The rows are grouped in 4 different ways at once. Each group adds its own fixed numbers to the row, and there is some noise. The rows also spread widely along 15 directions, which tell nothing about the answers.
In the rows, zero is written as 128.
Some rows, each with its group in each grouping after it:
[155 123 140  89 117  82 171  87 129 130 142 187 156  69 129 137 148 121
 176 187 155 133  96 132 101 161 107 209 140 193 186 147] : J_440 J_779 J_910 J_532
[121 151 137 165 108  97 155  96 170 149 107 105 131  74  93 129 149 126
 119 129 192 138 155 113 109 150 103 123 121 144 137 155] : J_545 J_838 J_910 J_942
[103 121 144 133 124 160 148 147 127 180 171 138 151 157  68 117 106  86
 124 115 126 103 120 125  71 140 122 100 139  98  87 133] : J_545 J_453 J_71 J_532
[ 84 148 158 145  60 148  89 130 128 176 134  90 137 190  79 127 136 118
 161  90 138 128 132  94  95 127 162  87 153  67  87 142] : J_212 J_779 J_495 J_509
[122 130 160 166 148  28 144  93 108 123 150 138 123 104 127 116 142 113
 153 150 127 113 161 146  59 150 115 103 127 186 157 132] : J_976 J_838 J_847 J_509
[109 117 115  95 139  97 143  96 160 141 162 105 124 144 159 110  92 125
 133 168 196 152 146 132 138 162 104 143 150 112 172  81] : J_440 J_453 J_847 J_506
[132 109 106 123 129  94 146 105 150 156 160 154  87  95 133 143 126 142
 166 153 116  89 131  98  99 131 122 106  73 130  73 186] : J_212 J_453 J_71 J_942
[129 140 104  96 128  54 157  83 153 151 150 119 119 127 149 145 116 141
 154 162 218 111 146 109 103 160 171 132 131 115  79 101] : J_976 J_779 J_495 J_891
[143 122 174 162 108 114 101 152 128 128 140 146 114 160 148 109  91 127
 173 138 126 140 101 106 119 131 159  97 150 130 154 161] : J_545 J_779 J_847 J_891
[134 111 134  91 139 133 117 135 131 108 129 118 115 149 152 127 149 141
 173 150 119 149 122 120 134 118 108 115 118 104 136 117] : J_976 J_779 J_847 J_506
[ 91  79 127 107 146  89 165  98 153 160 151 136 107 104  77 120 137  98
 135 133 156  94 136 158  85 204 102 126 111 167 110 113] : J_440 J_779 J_495 J_509
[ 91  72 132 117 145 150 105 133 142 156 130 110  93 154 110 136  87 127
 167 127  83 114 112  74 132 150 139  82  99  98  98 125] : J_545 J_779 J_71 J_532
[158 147 145 107  89  90 143 132 161 102 160 134 155 141 161 149 169 115
 207 139 167 175 112 123  72 178  84 105 112 127 143 149] : J_212 J_453 J_847 J_532
[114  85 116  57 157 137 168 128 108 152 167 188 113 114  82 113 115 129
 139 181 173  81 144 148  77 160 117 188 134 104  79 115] : J_212 J_779 J_495 J_891
[139 131 122  73 116 144 124  99 155 128  73  99 124 147 124 128 133 152
 139 148 164 182 106  66 154 131 160 163 147 127  93 126] : J_440 J_838 J_847 J_506
[157 147 128  88 154  93 141  86 169 112 116 131 128 125 186 113 100 131
 141 165 152 174 127  91 133 131 140 159 136 156 159 130] : J_976 J_779 J_910 J_532
[150 164 111 119  88 156 139  86 181 135 135 149 133 115 175 126 136 170
 128 170 167 172  95 103 155  56 125 162 120 127 160 161] : J_976 J_838 J_910 J_509
[130 114 127 121 129 152 105 135 146 108 136 133  98 138 158  96  87 175
 136 191 186 167 134 103 145  99 127 146 130  94 137 125] : J_976 J_838 J_495 J_532
[125 111 142 172  70 118 124 145 139 135 112 110 136 132 118 151 154 135
 171 132 161 140  84 110 170 137 142  68 119 129 140 102] : J_440 J_779 J_495 J_942
[ 79  74 139 140 105 109 171 106  92 140 142 178 146 112  57 127 176 129
 144 161 164 107 121 158  80 158 132 144 120 162 115  61] : J_212 J_779 J_495 J_532
[164 181 137 108 135 174 143 146 123 138 131 142 171 156 111 100 147 122
 107 122 137 154 135 111  46  74 130 137 162  84  79 162] : J_440 J_779 J_847 J_532
[113 113 118  94 135 189 137 138 111 123 119 133 134 108  86 116 138 163
 135 166 165 149 159 103 114 114  91 159 130  54 120 100] : J_212 J_779 J_910 J_942
[111 144 131 180 128 103 168  96 168 135 131 116 154 145 123 120 128 124
 113 111 164 163 141 107  65 146 150  69 113 123 116  93] : J_212 J_779 J_71 J_532
[129 120 126  78 120 116  91 113  95 128 153 133 105  88 142 151 122 173
 229 199 132 119 160  77 130 117  87 171 129  50 166 157] : J_212 J_779 J_495 J_891
[134 125  96 100 144  93 153 142 151 150 145  95 114 134 143 172 128 128
 153 140 160  87 132 112 159 127 108  53  90  76  69  99] : J_212 J_838 J_71 J_891
[ 96 117 147 139  85 136 128  89 134 159 126 129 156 117 121 158 104 112
 191 143  83 151  91  82 174 140 135 129 134 130 238 102] : J_212 J_779 J_71 J_942
[146 140 170 168 100 136 124 132 133 124 102 127 152 143 102 103  95 133
 135 138 168 178 103  86 134 141 181 113 167 136 133 122] : J_976 J_779 J_71 J_509
[109 139 112 136 105 143 156  79 163 175 137 126 161 159 144 163 113 120
 153 125 103 152  74  76 111 113 176 106 124 119 159  98] : J_440 J_838 J_495 J_891
[124 136 136 144 140 126 140 141 114 122 157 123 142 114  97 103 130 150
 125 164 212 128 181 144  78 126  81 118 147  57 127 102] : J_545 J_779 J_495 J_509
[ 99 114 157 150  83 161 105 132 144 177 114 106 107  82  66 120 130 103
 134 124 116 113 127 114 199 119  83 118 130 137 152 175] : J_545 J_453 J_71 J_942
[166 107 165 111 168 139 130 190 107  98 114 118 154 154 106 123 117  97
 176 124  99 166 100  82  94 183 114  72 141 116 116 108] : J_440 J_453 J_910 J_891
[110 106 142  84 132 121 118 143 153 145 149 124  73 127 102  99 130 116
 125 144 174 100 143 166 124 149  97 137 123 141  83 162] : J_976 J_838 J_71 J_891
[118 150 141 145 132 151 111  95 194 125 130 116  99 168 170  69 127 144
  97 111 129 192 141 122  76  93 131 126 130 128 149 173] : J_440 J_779 J_847 J_506
[ 57 108 142 121  68 170 119 116 158 146 136 103 132 187  87 112 178 116
 130  99 152 170 114 144 111 140 113  97 124 123 118  76] : J_212 J_453 J_910 J_509
[101 109 124  88 129 150 149 104 182 157 166 157 116 177 150  80  73 115
  89 154 184 142 107 158 138 133 153 165 152 147 151  96] : J_976 J_779 J_910 J_509
[130 122 126 108 155 192 178 124 162 150 137 155 150 109 107 108 131  94
  95 127 101 156 102 135 120 114  79 138 124 146 165 122] : J_440 J_453 J_910 J_891
[103 110 126  67 172 101 101  92 124 166 162 120  88 132 150 116  74 115
 154 165  77  96 157 109 125 120  96 156 141 120 170 156] : J_440 J_838 J_847 J_509

New rows. What belongs after each?
[115 137 154 138 109 176 130 134 142 165 186 181 133 157 127 101 116 107
 134 130 109 118 106 157  73  87 121 136 143 106 169 171] : J_545 J_779 J_495 J_891
[118  84 154 151 124 113 145 108 139 134 157 204 116 141 135 101 125 121
 148 144  88 134  73 136  53 142 158 143 113 210 154 157] : J_440 J_779 J_910 J_532
[106  88 116  28 124 129 108 120 153 144 112 102  72 138 123 138 117 137
 171 159 161 125 130 100 182 163 112 153 120 110  89 124] : J_212 J_838 J_847 J_891
[101 140 143 113  84 136  81 127  64 142 128 123 140 170 124 139 171 148
 183 144  88 122 136 100 121  52 148 121 153  77 129 110] : J_212 J_779 J_847 J_942
[128 132 144 134 141 125 125 101 114 109 159 166 142 153 163  87  90 160
 142 182 146 174 134 112  73 105 152 162 159 116 188 106] : J_976 J_779 J_910 J_509
[104  82 170 106 129 135 113 158  99 151 139 154  90 138  53  72 136  99
 117 130 133 101 134 159  89 156 123 148 157 171  70 157] : J_440 J_453 J_847 J_891
[122 140 127  89 129 139 176 121 184 143  98  88 158 143  91 156 176  81
 142  80 149 154 117 112 103 185 114  73 108 114  80  90] : J_212 J_779 J_495 J_891
[100 114 112  63  99 115 155  78 185 183 119 111 132 125 119 150 138  88
 135 131 161 121  92 129 182 159 128 153 132 170 132 100] : J_440 J_779 J_495 J_532
[ 67  97 177 183  78 154  99 154 104 150 130 117 117 131  56  79 119 129
 106 144 189 126 149 156 172 126 103 137 171 111 175 108] : J_212 J_838 J_910 J_506
[ 92 110 155 104  43 134 103  99 137 188 101 143  96 118  73 135 171 111
 158 118 102  95  89 120 177 114 159 161 130 188  95 188] : J_212 J_779 J_71 J_942
[184 163 151 116 124 146 158 150 170 125 106 120 144  91 110 141 191  95
 158  97 105 142 111 119 111 132  74  96 101 135 105 211] : J_976 J_779 J_847 J_506
[167 162 126 116 113 111 164 126 192 136 111  98 157 124 119 147 148 105
 141 113 193 157 114  88 114 166 118  86 117 122  62 146] : J_545 J_453 J_495 J_532
[146 121 132 150 169  70 155 108 151 123 132 130 116  88 134 136  94 128
 168 146 124 129 151  68  69 183 108  98  90 129 128 169] : J_212 J_838 J_910 J_532
[154 113 151  64 158  80 146 100 127 131 139 172 126 133 133  98 122  90
 149 164 123 126 110 140  89 164 135 190 161 205 134 152] : J_440 J_453 J_495 J_506
[123 145 181 175  87 141 131 123 134 136 166 185 137 141 104  64 145 107
 110 126 130 153 124 168  56 108 115 139 154 176 161 184] : J_212 J_453 J_847 J_509
[130 139 139 103  64 137 137  89 150 127  88 139 145 117 110 131 178 154
 144 159 192 181  94 112 148 115 156 180 147 158 129 117] : J_545 J_779 J_71 J_942
[143 117 137 105 126 177 153 162 156 138 144 142 146 113 121 133 160  94
 136 129 103 131  86 160 155 106  49 104 109 131 164 136] : J_440 J_779 J_71 J_532
[129 107 154 182  99 192 103 170 104 144 107 139 119 128  73 105  84 171
 138 148 159 136 111  60 145 106 170 114 154  67  97 150] : J_545 J_779 J_910 J_891
[102 103 147 100 119 109  91  86 107 137 126 129 126 141 148 127 100 138
 190 171  94 155 108  76 138 133 149 172 155 140 204 109] : J_440 J_779 J_910 J_532
[108 122 118  94 117 146 125 101 185 119  96  90 110 152 130 104 118 164
 103 155 224 190 132 103 158 135 131 143 138 115 110  87] : J_545 J_838 J_910 J_509
[134 127 127  78 182 173 123 113 151  94  88 108 110 136 145  95 112 154
 111 160 138 204 153  90 129 100 102 150 137 101 144 103] : J_545 J_838 J_847 J_891
[ 90  80 115  43 132 113 112  97 157 150 137 120  77 131 133 115 103 124
 148 171 161 120 141 120 182 156 104 169 122 139 112 113] : J_212 J_453 J_495 J_532
[104  97 142 101  71 155 134 142 191 142 121 117  98 119  77 113 177 102
 134 117 196 144 104 162 157 180  95 124 106 171  85 145] : J_976 J_453 J_495 J_942
[100 116 134 191 100 113  93 125 141 154 161 106 102 161 154 119  95 163
 159 138 140 124 125  93 124 109 152  79 122  76 153 139] : J_440 J_779 J_910 J_506
[ 41  96 132 110  84 153 136 101 160 173 174 148 104 178 104  84 162 121
  91 125 180 112 131 204 104 117 121 161 135 134 132  97] : J_212 J_779 J_910 J_506
[ 80  89 115 115  75 123 116 100  95 149 136 139 110 139 102 141 214 178
 153 161 145 103 102 147 134  75 145 140 115 128  83  89] : J_440 J_779 J_71 J_506
[131 124 126 115 122 102 150  89 174  98 109 123 138 132 148 124 131 152
 156 157 197 200 129  91  98 175 141 135 118 129 135  90] : J_212 J_779 J_495 J_532
[ 74  94 147 153 103 143 116 125 156 174 174 153  86 187 130  87  75 120
 119 130 130 107 114 146 117 124 155 121 134 130 146 151] : J_212 J_838 J_847 J_506
[161  77 143 114 116 112 135 166 123 129 137 171  99 112 111 144 158 123
 173 153 103  86  57 143 148 133 109  96  93 186  86 171] : J_440 J_838 J_71 J_509
[ 87 115 130  84 118 193 109  83 150 145 112 130 119 166 115  89  87 150
 113 152 134 184 124  90 145 106 156 181 159 104 148  97] : J_212 J_779 J_71 J_509
[ 91  84 156 168  72 174 134 115 149 155 115 155 119  80  57 113 105 130
 145 154 152 154  90 107 146 173 125 171 136 164 194 152] : J_440 J_838 J_495 J_942
[ 58  83 167 179  33 153  98 124 109 169 118 135 104 132  57 118 176 141
 147 119 134 124  87 138 156 116 156 122 137 163 135 121] : J_440 J_779 J_847 J_891
[123 134 156 135 103 144 130 113 161 136  97 129 111 103  93  89 186 109
  93 119 147 157 124 152 151 101 113 131 129 196 108 150] : J_976 J_453 J_495 J_891
[134 103 149 133 104 189 109 203 119 153 136 129 129 188 109 120 128 106
 136 108  99 117  62 119 165  92 139  58 136 110  82 126] : J_440 J_453 J_910 J_891
[ 83 131 163 148  81 131 138  88 158 120 133 127 137 118  95  91 168 126
 126 132 189 193 142 163  87 160 104 154 146 165 190 109] : J_976 J_779 J_847 J_509
[129 130 178 165  93 145  94 148 134 114 157 160 124 183 146  86 121 141
 149 144 139 165  96 136  76 100 134 118 151 132 168 165] : J_545 J_838 J_910 J_509
[103 126 103  84  93 145 111  69 127 160 115 109 125  99 109 173 149 169
 197 166 108 144 125  44 138 104 129 158 109  88 114 141] : J_545 J_453 J_71 J_942
[181 147 116  87 140 116 164 124  99 125 113 144 169 107 127 165 188 135
 165 154 104 122 103 101 118  84 111 114 122 122  97 118] : J_440 J_779 J_847 J_509
[134 118 108 122 159 111 164 126 101 130 120 117 130  79  76 130 142 151
 123 169 194 113 172 100 118 131 117 114 121  91  48  86] : J_976 J_453 J_495 J_891
[150 132 177 158 112 123 156 167 155 100 172 177 152 144 127  86 130  97
 134 145 193 162 115 184  55 166  84 123 141 150 175 150] : J_212 J_838 J_495 J_532
[ 59 108 123 119  54 118  88  77 169 162 166 100  87 175 139 131 137 165
 184 141 174 146 125 104 104 144 149 135 119  95 116 143] : J_545 J_453 J_847 J_506
[117 123 143 111  86 154 130 155 117 145 136 119 153 151  88 148 157 118
 167 136 164 136  93 126 117 138 120 113 146  96 120 104] : J_440 J_838 J_495 J_891
[ 70  72 136  67 122 151 115 139 109 149 151 122 105 133  73 108 151 101
 136 156 152 105 142 170 153 143  76 149 134 132 110  83] : J_976 J_453 J_495 J_532
[ 96 158 130 104  75 140 161  97 116 159 122 117 178 127  74 138 198 128
 119 137 209 145 136 148 111 105 128 159 167 107 118  66] : J_545 J_779 J_847 J_891
[160 130 140  48 155 164 155 132 146 118 110 146 160 120 122 111 133  91
 126 157 133 167 103 122 147 128  80 172 151 153 145 118] : J_545 J_453 J_910 J_532
[150 146 151 165 174 162 146 165 114 115 110 101 173 122  80  91 112 112
  94 125 139 175 158  91  88 122  96  79 151  86 111 105] : J_440 J_453 J_71 J_532
[131 103 146 136 100 110 176  92 191 136 138 169 130  89 110 121 110 108
 151 155 180 164  88 126 109 211 125 159 119 201 171 151] : J_545 J_453 J_71 J_942
[174 175 146  77 152 143 149 146 120  99 133 151 166 141 135 105 191 118
 125 147 144 157 142 163  51  79  87 146 151 109 116 137] : J_545 J_779 J_71 J_942
[113  92 109 109 128 113 144 125 179 144 160 135 101 172 156 125 103 136
 130 150 172 128  90 132 117 145 145 101 102 142  91 108] : J_440 J_838 J_71 J_532
[ 77 109 115 120 101 180 119 134 104 178 126 101 135 144  75 127 127 143
 119 141 145 113 133 105 163  86 129 120 146  64 100  80] : J_440 J_779 J_847 J_532
[113 112 175 152 141  92 111 124 105 114 134 140 115 125 124  88 148 118
 143 143 110 129 155 153 104 123  97 126 143 151 185 130] : J_212 J_779 J_910 J_506
[168 125 125  98 141 149 189 125 148 113 139 204 147  87 137 116 191 126
 111 172 141 128  95 181 120  72  72 163 109 175 141 135] : J_545 J_779 J_495 J_532
[ 98  93 164 125  89 193 110 146  92 145 161 205 124 162  88  92 164 137
 137 152  94 115  85 165  79  62 136 163 138 141 119 151] : J_545 J_779 J_71 J_532
[114 148  99 129 148 145 193  68 168 142 111 115 164 109 119 127 141 128
  79 134 158 181 144 106 129 106 120 112 117 123 133  51] : J_212 J_453 J_71 J_891
[161 113 133  63  98 187 126 162 135 133 132 160 136 150 115 135 162 123
 172 140 103 143  53 108 134 111 109 138 123 133  88 167] : J_440 J_453 J_910 J_509
[114  87 176 147 103 132 112 135 122 145  88 142  91  97  59  99 152 118
 137 120 114 122 101 119 141 152 138 134 135 197 109 172] : J_440 J_779 J_910 J_891
[125 131 156 107 142 131 151 114 174 127 129 132 136 132 116 100 147  85
 113 117 127 168 115 154  75 155  87 137 129 182 154 148] : J_440 J_838 J_71 J_532
[ 84  64 147 108 125 161 100 167  92 171 143 133  92 156  64 102  88 120
 139 145 140  82 121 125 144 147 147 127 158  93  88 109] : J_440 J_779 J_495 J_891
[127 137 138 147  54 177 147 106 208 149 124 142 128 100 134 137 163 127
 146 124 152 172  67 128 175 113 114 127 103 155 182 159] : J_976 J_779 J_495 J_891
[103  94 132 123 143  86 135 141  87 130 170 121 135 151 118 127  95 142
 162 182 192 102 158 134 122 160 124 111 148  62 137  47] : J_212 J_779 J_71 J_506
[ 78 134 147 119  82 158  98 140 156 167 152  96 113 160 108 111 149 104
 133 105 146 123 138 156 130 114 102 109 135 100 137 143] : J_976 J_779 J_910 J_942
[109  70 167  74 125 139 128 159  95 157 102 147 115 132  31 106 130  76
 143 128 110  97 113 120 139 183 130 147 148 182  52 137] : J_212 J_453 J_847 J_532
[ 83  78 119 103 128 133 136 123 122 147 186 152 108 137 151 121 134 130
 137 184 131 102 110 190 166  96  69 144 123 132 213  79] : J_440 J_838 J_847 J_506
[123 141 125  94 155 107 148  83 165 154  92  84 144 133 115 148 112  88
 149 112 106 157 126  63  99 178 147 115 134 139 131 116] : J_440 J_838 J_495 J_942
[ 93 109 137  78  86 131 111 149 153 175 147  84 110 138 103 150 172  83
 164 106 130  99 105 151 180 148  67  92 121 127 120 131] : J_440 J_453 J_910 J_891
[ 78  99 117 143 115 177 177 120 164 174 148 123 149 150  77 130 150 104
 104 104 147 123 101 149 108 142 122  94 114 107 121  74] : J_440 J_779 J_495 J_506
[ 75  92 131 108  77 147 117 108 171 152 118 107 120 181 132 134 120 125
 150 126 151 161  74 105 180 149 173 115 126 146 137  71] : J_976 J_779 J_910 J_532
[104 124 123  47 112 204 117 110 166 157  92 122 116 184 118 101 116 130
 106 125 138 169 102  91 164  99 168 170 154 108  93 107] : J_212 J_779 J_910 J_891
[104 121 142 122 102 129 144 127 152 142 131 142  99 137  93  78 176 120
  74 125 194 132 147 181 122 110 116 128 132 168  68 126] : J_212 J_453 J_847 J_891
[133 158 112  74 109 157 147 128 150 134 103  88 143 137 111 136 198 125
 112 122 178 160 133 128 156  88 106 106 128 106  58  89] : J_976 J_453 J_847 J_891
[122 134 121  87 110 176 169 108 157 150 139 167 153 118 101 124 145 121
 122 159 168 144 106 141  95 115 111 186 137 127 142 134] : J_545 J_838 J_495 J_942
[115 132 148 194 118 175 132 113 162 139  92 128 126 111  97  72 108 145
  63 129 148 183 125  94 125  90 137 135 140 154 148 148] : J_440 J_838 J_910 J_532
[111  91 143  57 107 176 119 134  90 146 128 154 125  94  72 142 155 134
 182 177 121 113 106 127 162 118  87 190 143 108 143 127] : J_545 J_779 J_71 J_891
[123 109 137 101 142 154 161 109 145 184 149 172 129 113  73  93  84  90
 106 137 116 108 108 115  94 155 131 174 148 168 106 173] : J_440 J_453 J_910 J_509
[140 156 148 152 181 134 171 128 144 139 131 141 156 150 120  96 109  89
  78 118 125 138 141 137  58 104 129  96 148 131 129 115] : J_545 J_838 J_495 J_891
[ 99  84 155 102  91 167 116 122  96 147 131 178 127 148  78 103  97 144
 140 188 155 132  82 123 145 121 162 196 173 149 143 109] : J_545 J_838 J_71 J_509
[137 110 151  98 134 142 131 129 139 134  90 121 115  84  93 136 159 105
 149 136  87 124 113 118 186 125  69 132 113 155 147 159] : J_212 J_838 J_71 J_506
[161 132 126  70 117 106 155 139 139 138 157 170 128 111 149 130 183 102
 139 157 134  95 111 177 154  88  67 135 112 168 109 158] : J_212 J_453 J_847 J_532
[102  75 122 124 139 119 159  98 135 149 102 143 123 117  87 123  86 141
 125 162 170 126 111  80 137 172 179 146 131 152  97  77] : J_545 J_779 J_910 J_532
[116  95 165 155  83 164 134 163 138 176 151 176 131 162  98 116  79  88
 136 127 107  97  52 131 169 132 151 107 143 160 156 151] : J_212 J_838 J_910 J_509
[116 129 163 100  82 118 104 139 121 156 151 152 124 157 133 108 168  97
 139 142 131  98 106 187 160  75 105 144 159 165 150 146] : J_545 J_779 J_847 J_532
[171 203 133  95 118 126 153  97 135 107  86 115 190 124 133 145 208 134
 136 131 138 191 132  91  83  69 114 134 134 121 100 134] : J_212 J_838 J_71 J_532
[157 141 112  61 104 166 163 144 158 166 129 139 153 132 117 160 140  98
 153 137 133 120  72 113 147 121 114 141 129 120 107 155] : J_440 J_838 J_847 J_942
[145 150 147 141 164 172 174 151 140 141 131 140 178 138  94 107 125  85
  88 113 123 140 126 136  85 106 104  94 142 108 120 115] : J_545 J_779 J_71 J_532
[ 78 111 135  59 100 124 111 101 144 163 168 134 110 157 150 131 154 101
 155 158 134 108 108 185 160 101  85 164 142 144 196 104] : J_545 J_838 J_495 J_891
[122 106 121  99 149 159 170 112 108 149 129 171 144 112  81 106 119 141
 110 170 157 116 126 119 108 120 147 187 146 119 102 102] : J_976 J_779 J_910 J_506
[ 89 133 110 119  63 135 108  92 154 150 165 118 106 124 155 134 199 168
 149 152 161 145 122 147 138  64  87 134 105 114 151 129] : J_440 J_453 J_910 J_891
[ 70 106 130 132  74 159  94 108 166 170 156 118  99 178 124  93  70 161
 134 147 197 155 119  96 115 141 172 160 153  90 131 133] : J_440 J_779 J_910 J_532
[124 124 144 125  92 186 109 187 164 178 166 124 100 175 105  96  71 113
 122 118 173 101 113 130 153 125 133  95 146  69  77 182] : J_976 J_779 J_847 J_509
[ 98 124 165 144 121 133 156 100 128 153 100 130 166 143  63 110  94 103
 124 123 166 166 118  87  86 189 189 149 180 143 141  83] : J_545 J_779 J_910 J_891
[103 107 139 130  81  87  82 139 111 152 177 113  94 150 157 139 102 155
 202 171 166 101 122 118 162 128 132 109 143  84 163 124] : J_440 J_779 J_847 J_891
[140 143 119  99 140 138 128 130 182 133 148 102 115 124 167 146 155 106
 165 115  76 141 135 116 126 107  49  65  74  98 143 169] : J_212 J_453 J_71 J_942
[145 100 158 136  95 132 162 153  91 124 122 177 156  93  56 112 154 134
 142 172 198 143  91 131 114 163 133 165 159 168 111 111] : J_440 J_453 J_910 J_891
[ 95 121 167 202  70 179 106 110 139 144 117 142 116 119  95  83 129 157
 119 130 134 182 112 107 117  95 148 140 147 140 183 154] : J_440 J_779 J_847 J_891
[ 85  80 176 184  51  90  90 110 157 120 119 117  79  97 110  99 173 147
 157 150 189 153 113 154 189 158  97 128 122 200 187 141] : J_545 J_453 J_910 J_506
[104 124 131 114 121 102 105 105 121 155 139 111 101 111 152 126 142 130
 141 156 120 100 144 141 197  70 100 124 130 129 176 112] : J_976 J_779 J_910 J_891
[ 91 116 184 155  74 111 120 138 122 153 173 153 122 148  77  74 110 104
 128 144 211 122 135 184  90 174 137 154 179 155 153 139] : J_976 J_779 J_847 J_509
